The same things were measured in two ways. Each way mixes the same 10 hidden numbers, adds some noise and spreads widely along 6 directions of its own, which tell nothing about the thing.
In the rows, zero is written as 128.
Some things both ways: the first way, then the second way.
[ 82 138 167 172 118  91 144 151 142 128 151 149  90 153 111  87 100 141
 130 171 170 113 126 140 131  98 159]
[122 110 157 125  77  84 148 123 191 149 157 100 104 108  71 121 145 152
 133 149  86 101 147 111 125 102]

[153 138 143 143 128 136 103 109 118 124 155 115 150 105  87 111 100 167
 113  97 133 120 111 186 188 114 116]
[149 164  91  91  92 129 152 144 137 175 180  96 130  94 150 142 123 129
 119 155 159  96 152 146 123 129]

[153 129 129 120 167 133 132 127 130 178 143 141 114 130  97  93 126 157
  85  94 152 120 119 170 154  92 114]
[102 204 115  91 107 114 156 151 164 184 173 102 107 108 118 153 126 157
 123 156 151  71 155 167 106 104]

[152 154 104  87 167 116 117 136  86 174 164  97 128 120 181 125 135 163
 123 150  98  53 143 133 144 133  82]
[ 90 147  90 134 204 148 153 117 101 136 194 142 113 112 143 168 114 152
 137 165 184 159 151 200 142 157]

[113 119 179 170  90  84 169 112 112 145 136  96 105 153 149 102 100 117
 131 132 181  98 111 105 125 123 153]
[131 112 115 120 128 136 127 118  73 129 145 179 140 162 125 128 143 128
 173 133 170 129 135 110 174 128]

[164 149 153 163 123 175 101 133 107 166 179 139 171 115 112 118 111 143
 103 105  96 103 148 136 115 128 158]
[108 119 125 142 203 157 118 144  64 120 117 228 164 159 123 121 156 168
 186 155 179 114  99 134 137 118]

[130 145 101 141 104 158  67 134 130 110 146 112 141  97  67 147 131 144
 113 102  72 122 144 122 149 106 101]
[146  96 136 116 112 125 150 116 120 133 150 155 137 148 138 149 119 137
 160 126 123 137 126 139 119 125]

[147 141  87 104 162 145 128 119  52 202 127 111 153 137 165 161 154 161
 111 131 125 101 137 113 146 123 107]
[172 162 157 166 122  93 150  82 202 153 162 102 170  75  78 155 147 174
 113 173 100  98  82 152  82  88]

[125  90  97 100 172 136 163 117  85 146  42 126 137 123 119 130 179 122
 171  90 149 162 112  82 108 124 123]
[168 165 130 136 151 113 132 136 135 163 136 125 203  96 119 136 163 150
 135 127 110 103  87 139 104 111]

[129 122  91 121 139 149 107 100 110 113 147 137 149 140  84 143 142 157
 113 134 124 164 128 170 174  92 118]
[161 126 115 168 226 165 121 128  77 135 130 155 227 129 111 138 190 191
 166 148 148 140  71 155 114 106]

[149  93 144 156  81 156 150 110  99 176 154 139 155 120 107 153 184 116
  95  55 136 137 138  64 106  90 153]
[122 190 164 150 152 129 124 147 117 106 115 175 193 182 107 125 209 161
 158 152 164  70  89 143 109 110]

[133 169 124 160 141 140  84 108 158  95 190 143 122 117 137 108  95 153
 106 189 117 137 136 118 142 137 108]
[ 57 119 102  65  98 107 149 112 193 190 208  58  62  74 175 166  45 125
 163 197 111 103 191 204 111 134]

[160 129 148 154 106 167  55 159  77 101 141 131 147 131  91 144 124 151
  95  99 105 104 159 167 115  99 135]
[ 78 131 138 126 144 129 137 120 115 173 160 165  98 133 162 139 108 115
 163 154 131 117 148 147 154 148]

[153 155 122 157 107 174  87 122  87 195 163 107 194 108 113 152 106 124
 104  80  51 110 176  85 115 138 145]
[187  33 110 126  55  93 145  98 192 165 199  91  77  79  70 147  74 183
 110 202  89 104 148 110 100  69]

[138 161 145 144 157 145  82 139 113 151 116 150 129 125  80  96  60 165
 111 174 112 109 128 215 171  99 157]
[ 86 116 120  99  97 120 128 118 135 175 143 169 108 121 119 154 117 137
 172 151 140  89 138 131 157 115]

[130 126 179 167  90 142 137 130 128  66 193 155 125 132 102 128 159 120
 108 118 158 111 112 177 140  89 156]
[ 99 185  96 119 176 156 179 195 165 164 185  85 104  98  79 138 169 193
  83 159 167 124 175 192 104 139]

[136 144 103 116 166 158 111 125 101 117 135 157 129 130 115 150 159 148
 100 143 133 134 122 178 168  93 109]
[ 54 206 144 130 112 112 150  93 173 175 133 183 117 127 146 170 112 143
 156 179 148  80 118 187 115 144]

[116 112 151 172  94 113 152 117 135  33 139 127 114 124 145 112 152 101
 145 143 168 129  94 131 112 138 134]
[165 160 139 117 128 112 145 144 103 126 143 167 164 145 129 145 145 127
 130  98 138 120 106 132 119 129]

[137 152 148 156 136 152  94 157  94 174 109 122 119 127 105 118 102 155
 121 130 132  83 131 120 120 114 146]
[116 148 168 103  97 121 145 137 127 153 130 166 134 144 149 134 144 110
 165 110 125 106 123 121 133 125]

[103  90 149 137 111 103 174 133 146  56 140 120 109 143  89  92 171 124
 164  93 180 127  95 152 121 108 134]
[123  69  83 167 191 137 133 155  89 144 136 191 114 137  55 100 165 194
 132 142 148 154 141 100 170 143]

[ 97  92 155 159  86  94 172 125 132  70 109 144 104 145  91  99 135  91
 138 144 153 135 102 180 127  84 174]
[174 116 150  96  80 105 139 131 158 153 172 105 151  94 118 163 118 116
 130 119  97  98 109 137 108  98]

[117 120 172 133 117 110 138 123  92 126 118 140 141 112 112 119 106 116
 130 111 113 121 135 164 163  94 157]
[182 134  95 120 126 116 134 134 138 152 191  80 153  81  87 141 138 154
 107 155 146 102 131 135 125 109]

[128 119 123 140 107 132 147  88 104 173 129 115 143 122 141 140 138 116
 126 125 115 133 132  58 127 121 136]
[174 137 137 123 120 129 129 131 117 109 151 135 192 158 118 154 171 151
 149 135 147  99  95 148 107 101]

[ 62 110 191 145 118  92 163 162  93 134 110 145 118 155 131 131 147  88
 159  88 141 131 176  57  87  96 176]
[ 90 131  99 143 145 143 157 148  96 132 145 177  89 170 125 108 168 160
 128 155 178 144 178 119 169 166]

[117 108 104 153  97 105 117  99 158  81 128 120 122 133  77  95 102 129
 122 149 120 167 117 160 146 110 126]
[135 161  87  96 160 147 145 166  87 138 149 128 183 154 125 178 186 166
 140 103 170 133 128 189 127 117]

[141 159 141 148 165 170  88 114 132 128 138 150 149 104  94  98  81 160
 150 167 103 130 125 146 149 131 147]
[183 130 129 109 140 112 129 157 178 170 163  70 194  62  94 129 137 161
 131 144  85  81  95 151  67  89]

[111  99 102 121 100  76 156 131 146 125 152  99  93 125 118 110 171 132
 108  88 152 114 120 113 138 101  78]
[177  99 131 138 114 104 149 116 114 113 178 127 115 156  74 136 151 162
 118 124 128 149 145 107 136  95]

[169 149 116 157 163 181 114 110  86 202  96 121 161 113 147 112 103 152
 143 154 124 117 116  67  92 170 151]
[ 57 155 110  81  63 129 149 171 139 172 127 185  82 167 144 160 157 141
 141 141 166  73 175 152 161 132]

[124 170 138 145 144 182  86 113 117 105 115 164 156  55 103 163 125 111
 123 120  81 153 129 102 176 122 121]
[185  72 111 110  64 119 142 126 115 144 174 153  97 149  89 125 108 153
 136 150 151 103 150  89 133  93]

Other things, the second way, with their names:
<857>: [ 65 139 101  98 178 142 126 140 105 144 169 122 132 129 118 167 144 149
 170 139 155 123 153 189 153 130]
<38>: [108  90 179 114  40  69 129  92 212 164 143 133 108  83 132 131  89 112
 162 179  59  64 120 104 114 102]
<186>: [134 171 154 124 154 126 135 121 121 108 160 112 194 109 175 153 170 118
 147 139 142 115 110 165 118 124]
<455>: [145  69 122 147  79 101 125  88 174 139 168 131 107 141  37 153 126 188
 136 187 115  98 129 134 129  90]
<1016>: [138 191 217 145 151  72 114  75 127 108 124 201 201 117 166 137 115  86
 184 125 107  85  41 124  99 116]
<261>: [168 162 129 118 128 161 169 182  70 125 127 170 154 198 105 122 208 160
 126  82 183 142 139 110 135 118]
<852>: [ 85 132 134 101 134 143 132 149 150 144 153 125 151 115 161 162 148 130
 159 161 135  96 133 191 127 139]
<804>: [109  98  93 124 196 145 124 141  98 112 164 152 150 120  95 160 146 176
 153 156 166 137 120 176 136 114]
<911>: [144 150 119 112 108 116 170 130 134 158 189 127  89 113 128 164 115 142
  98 133 143 130 160 146 124 122]
<11>: [172 123 161 143 131  98 119  93 117 130 160 148 163 124 124 140 128 142
 154 153 121  97  92 113 113  76]
<85>: [102 198 137  87 105 136 182 157 183 168 189  64 106 100 131 179 151 157
 109 149 149 103 168 205  95 106]
<842>: [119  87 113 145 205 157 143 167  99 110 135 154 166 125 112 127 195 174
 136 131 140 168 125 145 146 152]
<125>: [184  15  75 136 121 116 118 144 126 163 194 119 102 106  80 126 103 168
 105 165 104 124 151 109 146 118]
<923>: [197  29  72 139 165 137 132 159 106 145 180  95 140  96  28 112 159 188
 109 130 113 160 141  94 154 110]
<512>: [114 183  90 112 121 127 182 149 213 178 182  53 121  39  99 153 154 183
  80 181 142 115 154 191  99 140]
<468>: [153 131 122 146 154 101 122 126 151 128 142 124 177  81  63 116 162 180
 135 164 128  90  93 118 111  90]
<283>: [110  51 110 147 177 119 117 123 101 180 172 126  89 109  76 114 127 163
 162 152 100 137 160  93 175  99]
<506>: [ 94 192 119  99 114 109 165 140 150 146 121 164 128 132  96 166 165 190
 138 126 157 107 129 155 115  95]
<124>: [146  86 129 153 166 109 122 115 160 159 159 114 151  59  87 109 127 174
 147 191  99  99 105 115 110  90]
<818>: [143 132 166 141  91 108 140 135 126  90 143 193 136 209  80 160 176 142
 125 120 142 103 111 141 133 121]
<940>: [ 91 181 135 154  97 107 153 123 170 157 132 165 109 155  54 138 187 176
 116 151 147  91 136 130 147 125]
<830>: [ 85 154 158 145 127 114 140 140 125  96 107 233 134 203 128 120 159 134
 156 139 149 102 114 139 126 169]
<891>: [ 44 177 132 138 131 115 156 120 173 170 135 180  98 137 135 148 118 158
 147 179 138  94 139 181 117 157]
<976>: [106 139 110 112  87 111 133 119 150 177 136 132 149 130 120 151 146 142
 154 145 115  95 129 145 143 134]
<490>: [159 114 115 162 149  80 125  83 149 154 150 162 138  87  85 121  85 168
 140 172 105 104  91 110 100 107]
<1025>: [ 84 119  82 100  99  96 159 140 195 185 166 122  69  79  76 145  97 166
 113 167 119 110 165 153 131 148]
<604>: [146 172 176 132 123 100 126  60 112 129 134 173 187 121 140 152 126 126
 197 131 136 105  71 119 122  83]
<161>: [129 156  96 107 144 151 173 181 144 186 166  77 122  82  81 156 198 196
  93 120 142 136 165 155 136  92]
<63>: [100  95 128  95  72 116 128  96 156 173 164 151 108 109 127 173  98 131
 165 168 126  84 131 145 148 108]
<350>: [ 67 138  95 143 214 181 146 177  86 124 132 198 126 182  85 121 180 196
 153 156 200 134 149 170 143 160]
<440>: [132  91 135  97  98 120 131 143 104 144 158 201  89 151  99 145 102 134
 147 127 154  98 144 105 150 100]
<96>: [139 160 184 168 131  87 124  96 175 114 113 152 204 120 103 121 170 162
 161 166  98  75  60 133  83  96]
<670>: [ 96 173  62 117 155 152 170 156 154 196 164  80 131  68 132 141 166 185
 115 176 160 130 168 184 129 146]
<204>: [165 113 122 132 104  58 117 117 181 150 171  97 150  75  65 145 132 167
 107 156  78  80 106 121 108  83]
<309>: [136 155 111 106 173 138 147 145 101 156 148 163 157 112 111 177 141 161
 138 109 157 131 108 170 119 107]
<840>: [ 89 166 145  79  89 143 144 119 101 156 137 192 133 136 225 149 100  78
 188 135 168  94 134 143 147 148]
<952>: [164 137 123 138 126 118 138 119 103 147 167 135 142 148 127 131 141 147
 135 143 135 115 136 119 130 110]
<590>: [ 88 222  74 137 133 117 161 178 165 163 154 121 111 123  90 131 194 196
  66 177 178  80 164 172 125 153]
<548>: [ 91 161 130 135 129 138 140 100  96 142 130 208 130 181 132 165 139 161
 173 154 177 115 120 157 138 119]
<584>: [154  78 157 152 131 100 129  54 143 125 146 153 155 101  89 141 115 174
 184 169 101 128  82 108 110  64]
<601>: [128 189 133 109 162 120 117 130  72 121 134 207 183 135 140 148 133 120
 172 114 183  90  83 134 133 117]
<53>: [ 85  93  86 147 130 103 120  94 131 163 138 192  94 163  35 138 106 187
 166 171 143 111 137 130 153 128]
<40>: [103 167 113 147 198 143 166 174 145 139 156 102 137 108  99 125 201 200
 108 156 151 133 153 166 112 123]
<802>: [113 100  81 160 146 152 144 138  68 135 136 207 105 177  91 119 193 179
 132 139 189 156 160  93 203 146]
<591>: [180 108 146 149 105 110 142 126 110 103 131 215 148 193 103 131 135 142
 133 114 135 126  96 112 119 139]
<998>: [113 196 140  88  75 114 149 128 164 131 161 110 151 108 161 175 160 131
 132 158 159  74 131 176 114 105]
<622>: [159  62 117 132 147 111 117 130 135 146 170 157 134  95 114 129  81 146
 140 171 110 101 109 129 104 117]
<49>: [146 117 104 123 146 135 144 137 130 114 188  74 159  97 147 159 171 149
 112 159 140 142 147 171 136 129]
<120>: [154 125 164 143 154  97  99  85  95 108 156 151 196 146 156 135 119 111
 188 149 114 103  85 133 119 110]
<564>: [125  69 104 122  42  91 134 112 175 154 170 142  70 150  77 145 107 154
 126 179 111  96 161 122 146 129]
<107>: [138 128  67 119 148 138 149 163 109 154 154 151 133 124  97 150 158 172
 105 127 165 141 142 153 145 147]
<463>: [174  97 115 126 123 104 141  88 127 164 190  94 127  78  97 131 101 151
 147 152 115 137 136 105 131  87]
<54>: [105 212 136 148 191 117 141 146 128 131 133 151 189 133 171 134 174 145
 137 144 139 104 107 178 104 157]
<414>: [119  66 120 167 153 157 138 112 120 136 142 165 129 151  79 123 157 185
 169 183 141 139 129 129 146 125]
<744>: [182 126 129 133 154 115 150 156 157 143 161  63 175  84  75 135 176 191
 112 133 100 125 118 139  87  75]
<130>: [ 34 139 186 117 118  97  95  69 151 126 118 211 164  98 235 157  95  72
 230 198 119  58  80 167 144 152]
<511>: [ 59 179 157 122  88 104 150 134 179 136 125 172 117 163 102 147 166 138
 142 146 135  85 131 162 131 151]
<999>: [120 109 115  95 123 109 148 148 127 147 150 138 117 111 112 149 142 145
 136 110 118 139 148 129 145 120]
<788>: [146 146 138 110  83 119 141 128 101 112 114 187 169 161 141 138 179 144
 164 122 167 102 111 109 144  99]
<95>: [199  84 112 145 104 111 126 125 132 112 183 141 148 123  95 147 141 153
  98 165 138 106 113 125 134 115]
<211>: [ 87 180 134 132 115 148 164 142 128  96 123 186 152 162 174 156 207 141
 127 151 185 131 129 169 150 172]
<363>: [ 88 159 128 135 122 132 149 111 131 138 120 191 151 156 161 166 163 156
 159 158 160 119 117 174 133 139]
<103>: [134 109 126 155 104  92 116 101 120 114 161 197 101 172  42 138 133 167
 133 164 160  85 123 102 154 102]
<423>: [182 127 119  99 116 130 139 138  71 123 151 168 170 114 167 134 135 113
 143 104 167 125 115 105 146 118]
<836>: [173 203 118 100 142 147 166 195 140 156 159  86 179 102 127 125 174 159
 100 129 159  94 130 159  76 115]
<89>: [185  53 110 123 159 138 110 129  87 138 159 146 183 101 133 127 114 132
 165 140 122 126  97 117 130 123]
<47>: [107  60  88 159 182 115 132 114 106 118 179 151  70 160  49 131 132 218
 142 180 142 149 169 131 146  99]
<413>: [113 233 163  71  71 108 171 163 167 154 156  83 148 117 199 141 165 110
 129 132 134  69 154 161  92 113]
<816>: [ 67 167 111 127 163 149 163 155 132 137 142 139 134 140 106 176 222 188
 119 134 165 141 148 195 157 137]
<241>: [ 87 173 108 105 144 134 128 139  75 179 135 193 123 161 151 141 130 148
 177 137 177  88 141 142 150 110]
<378>: [105 138  79 132 171 134 133 167 148 166 154 104 145  92  85 124 175 190
 117 173 140  96 141 157 132 125]
<354>: [172 142 150 100 206 145 144 149 122  88 179  78 225  71 135 173 153 131
 141 112 135 153  82 200  84 113]
<218>: [120 125 117 147 112  95 137 103 158 151 148 184 102 115  64 137 112 179
 133 180 144  92 118 122 123 111]
<294>: [ 56 166  71  96 144 167 142 178  85 136 155 157 108 168 141 152 188 156
 140 147 217 114 189 176 180 158]
<938>: [101  72 130 123  93  90 111 109 134 164 146 173  93 136 115 115  88 121
 182 160  97  95 144  95 152 133]
<641>: [149 103 131 166 113 118 137 115 144 134 131 173 140 152  35 123 171 185
 139 165 139 105 106 109 136 107]
<971>: [ 89 117  88 108 149 131 142 137 143 198 158 113 105  86  69 155 134 185
 148 148 132 122 153 150 144 101]
<143>: [155 158 112 133 157 116 149 142 120 158 159 136 135 124 108 140 138 179
 113 136 133 124 129 141 101 104]
<781>: [ 23 157  95 102 129 124 153 140 111 154 168 183  36 163 131 169 124 148
 136 141 178 128 205 166 183 154]
<276>: [139 178  96 110 129 135 170 182 129 155 150 161 115 150 106 126 134 165
 108 131 175 114 148 149 105 143]
<195>: [104 116 106 122  82  96 126  84 116 142 164 189  87 162 106 160 101 134
 152 160 158 105 148 125 174 131]
<164>: [146 137 118 133 126 114 117 106 111 142 152 192 151 149 104 154 116 149
 149 151 160  87  99 140 124 109]
<658>: [166 165 156 115  85  90 161 127 152 128 148 122 149 103 122 131 159 137
 117 120 121 112 119 109 115 102]
<80>: [165 114 113 104  86 119 153 130 117 145 165 183 112 131 154 152  89 126
 121 132 148 121 134 128 123 134]
<56>: [124 221 145  91  92 115 142 116 112 146 160 165 157 153 216 189 115 100
 153 139 166  75 113 184 104 124]
<266>: [158  63 120 145 107  92 137  87 170 163 178 123 105 108  92 142  69 163
 136 179  81 122 125 128 101 109]
<239>: [103 117  88 116 129 106 144 128 155 184 168 134  74 107  56 131  92 191
 137 174 136 101 158 135 124 107]
<922>: [180 168 196 119 130 108 126 116 157 133 143 111 235 104 155 147 133 100
 174 120  90  87  53 160  64 108]
<597>: [111 160  76 108 149 127 148 142 131 189 180  80 125 110 124 145 132 158
 129 152 142 123 170 172 133 143]
<946>: [122 112 149  70  67 103 141 102 167 175 184 109 101  56 154 166  67 103
 165 155 111  90 140 135 123  89]
<570>: [117 134 139 141  72  74 115  65 134 113 140 211 125 176  94 149 114 133
 168 157 140  85 103 117 152 120]
<831>: [143 108 160 123 113 110 127  96 118 112 164 177 126 127 155 147  98 130
 168 169 142  94 108 123 116  88]
<464>: [107 121 148 111  93  89 124 115 129 141 110 210 146 128 139 139 124 108
 174 117 110 100  99 112 147 143]

Some of these things the first way, each followed by its name:
[148 141 115 131 153 103 124 126 120 174 189 131 122 143 147  94 103 181
  80 155 147 108 134 185 166 114 104] -> <11>
[150 120  74 120 121 104 116  98 113 148 194  88 159 108 147 108 113 200
 139 169 105 108 124 140 164 143  85] -> <49>
[130  95 123 118 134 146 181 101 149  46 155 152 141 102 119 109 205 102
 166 110 136 149  92 130 116 127 129] -> <622>
[121 158 172 134 181 143 140 124 114 157 133 159 127 120 131 110 108 144
 144 143 151 114 121 125 152 117 150] -> <836>
[ 77 143 194 122 156 104 153 155 152 115 140 166  95 138  75  89 121 106
 138  98 135 114 140 170 152  68 158] -> <276>
[125 170 159 210 101 138  89 124  88 182 136 116 174 117 131 126  43 136
 114 151 107 120 155 102 134 157 173] -> <788>
[142 135 101 148 130 134 148 104 126 118 163 144 111 134 150 132 165 145
  91 175 180 127  85 151 155 114 109] -> <85>
[ 88 152 124 127 169  94 128 142 111 145  90 170  97 127 122 123 106 131
  92 168 143 145 135 182 187  87 121] -> <604>
[149 157 165 138 144 156 100 167 104 174 115 149 135  97  99  99  94 129
 112 122  80  69 144 172 125 106 165] -> <440>
[119 155 127 118 163 137  99 124 119 104 103 120 128  84 115 106  97 161
 188 173 104 110 108 131 163 141 118] -> <923>
[140 143 125 154 126 130  97 132  63 164 135 128 165 110 186 138  93 157
 130 187  95 107 163  87 116 153 138] -> <186>
[151 147 136 172 104 191  71 123  51 147  81 136 184 102 116 165 100 107
 116 141  63 122 150 116 113 133 180] -> <63>
[130 103 104 148  92  82 176 108 182 110 230 105 102 154 148  90 178 131
  91 106 174 130 119  97 108 126  80] -> <47>
[126 140  82 131 146 152  92 138  56 171  77 127 156 118 145 149 115 155
 144 194  81 119 152  99 113 134 140] -> <816>
[132 157 105 130 187 155  80 154  69 183  58 145 137 120 108 123  87 168
 125 173 113 121 135 166 147 122 139] -> <161>
[ 93 126 128 108 123 129 128 137 138  71 136 135 118  96  86 137 171 112
 158 107  96 122 129 123 148  90 115] -> <591>
[119 111 145 150 128 113 191 112 123 156 141 134 145 112 145  98 146 119
 150 108 155 132 112  93 115 140 153] -> <468>
[130  88 124 154  94 111 166 126 144  86 115  91 123 121  92  80 152 129
 168  99 162 116  78 131 102 138 130] -> <464>
[ 96 140 145 117 164 130 124 152  85 145  86 171 110 125 107 144 137 136
 125 143 142 127 131 153 167  74 144] -> <940>
[110 157 155 161 102 158 100 116  94 125 168 143 147 141 104 169 123 134
 113 145 116 120 144 123 157  89 159] -> <414>
[141 144 135 185 107 156  50 143 131 115 179 164 154  96  61 130  96 179
  69 107 118 160 148 178 170 100 121] -> <413>
[135 120 160 158 102 129 143 103 107  92 142 138 142 132 133 126 129  91
 113 125 127 134 126 147 129 116 157] -> <164>
[134 150 111 114 128 126 106 113 121 198 169 116 132 127  90 117 101 163
  95 140  87  94 142 161 182  77 123] -> <455>
[141  75 111 156  88 111 146 116 139  80 143 119 152 118 102  90 147 122
 132  95 128 160 120 141 102 134 131] -> <204>
[129  95 117 128 111 122 160 138  81 115 100 116 131 131 149 146 194  89
 123  73 142 118 129  95  91 125 120] -> <911>
[ 93 106 192 148 119 125 125 151 101  79 138 183 157 125  85 125 127 103
 136  81 104 164 177 160 130  84 183] -> <590>
[104 127 118  98 191 106 149 120 109 176 109 125 130 154  99  98 110 167
 156 126 154 138 126 160 168 106 125] -> <670>
[118 115 144 169 104 113 170 110  71 190 109 136 159 132 172 130 114 103
 125 148 131 132 144  78 102 136 182] -> <998>
[158 131 116 145  91 162  92 131  92 172 143 111 178  87 110 129 114 125
 122 110  31  91 163 102 101 132 149] -> <804>
[ 95  79 159 135 104  99 174 124 115 146  95 145 125 130  88 108 142  94
 144  87 128 147 137 111 118  80 174] -> <294>
[103 103 173 145 125 136 128 139  99 127 105 164 160 133  77 113 113 112
 151  96 102 155 165 132 108  93 196] -> <378>
[135 153 149 149 143 144 148 119 109 126 159 143 144 116 153 124 138 120
 123 135 140 110 117 136 139 139 140] -> <218>
[114 118  73 126 144 131 164  87 113 123 131 123 138 139 149 144 178 133
 144 163 159 160 105  96 140 132 107] -> <363>
[132 131 131 171 107 127 119 129 107 175 147 108 146 149 127 111  99 139
 119 126 124 119 151  86  92 141 151] -> <744>
[142 150 100 115 151 128 105 126 113 207 156 116 125 146  97 123 112 165
  71 114 112 104 148 164 169  85 104] -> <548>
[133 122 137 140 131 115 115 107 121 116 124 101 112 150 124 113 115 140
 128 111 163 137 127  93 124 125 108] -> <597>
[133  90 143 149  98  88 171 157 109 168 123  97 107 164 147  87 147 107
 115  87 154  86 142 100  54 122 144] -> <781>
[144  75 135 165  86 124 190 110  82 153 150 129 170 147 160 115 161 115
 147 130 142 126 129 104  72 133 190] -> <130>
[ 95 158 155 174 124 121  82 170 102 126 121 148 148  97 101 122  76 140
 123 137  95 125 161 154 148 124 151] -> <658>
[137 167 177 162 112 164 107 127 127 124 207 142 131 126 114 126 119 145
 117 142 122  78 133 137 140 103 154] -> <350>
[144 103 152 132 125  99 175 131 134 120 131 130 114 107 116  75 138 124
 122 100 158 100  89 189 147 109 131] -> <601>
[125 141 175 148 131 119 127 152  89 196 116 129 131 145  98 100  80 138
 118 110 126  85 144 170 139  94 176] -> <840>
[109 131 163 145 111 117 138 110  83  91 146 147 165 110 168 134 109 107
 162 185  83 118 148 137 139 129 175] -> <95>
[129 157  73 134 142 145 102 130 112 187 143 126 153 102 110 145 132 151
  90 121  93 131 143 125 168 121  96] -> <584>
[170 173 108 144 166 168  93 127  75 149  90 117 152 108 164 121  94 137
 133 185  96  93 123 131 113 174 131] -> <309>
[143 108 140 143 115 141 132 101 102  89 137 103 165 127 142 115 129 118
 180 126 108 126 132  85  86 157 153] -> <125>
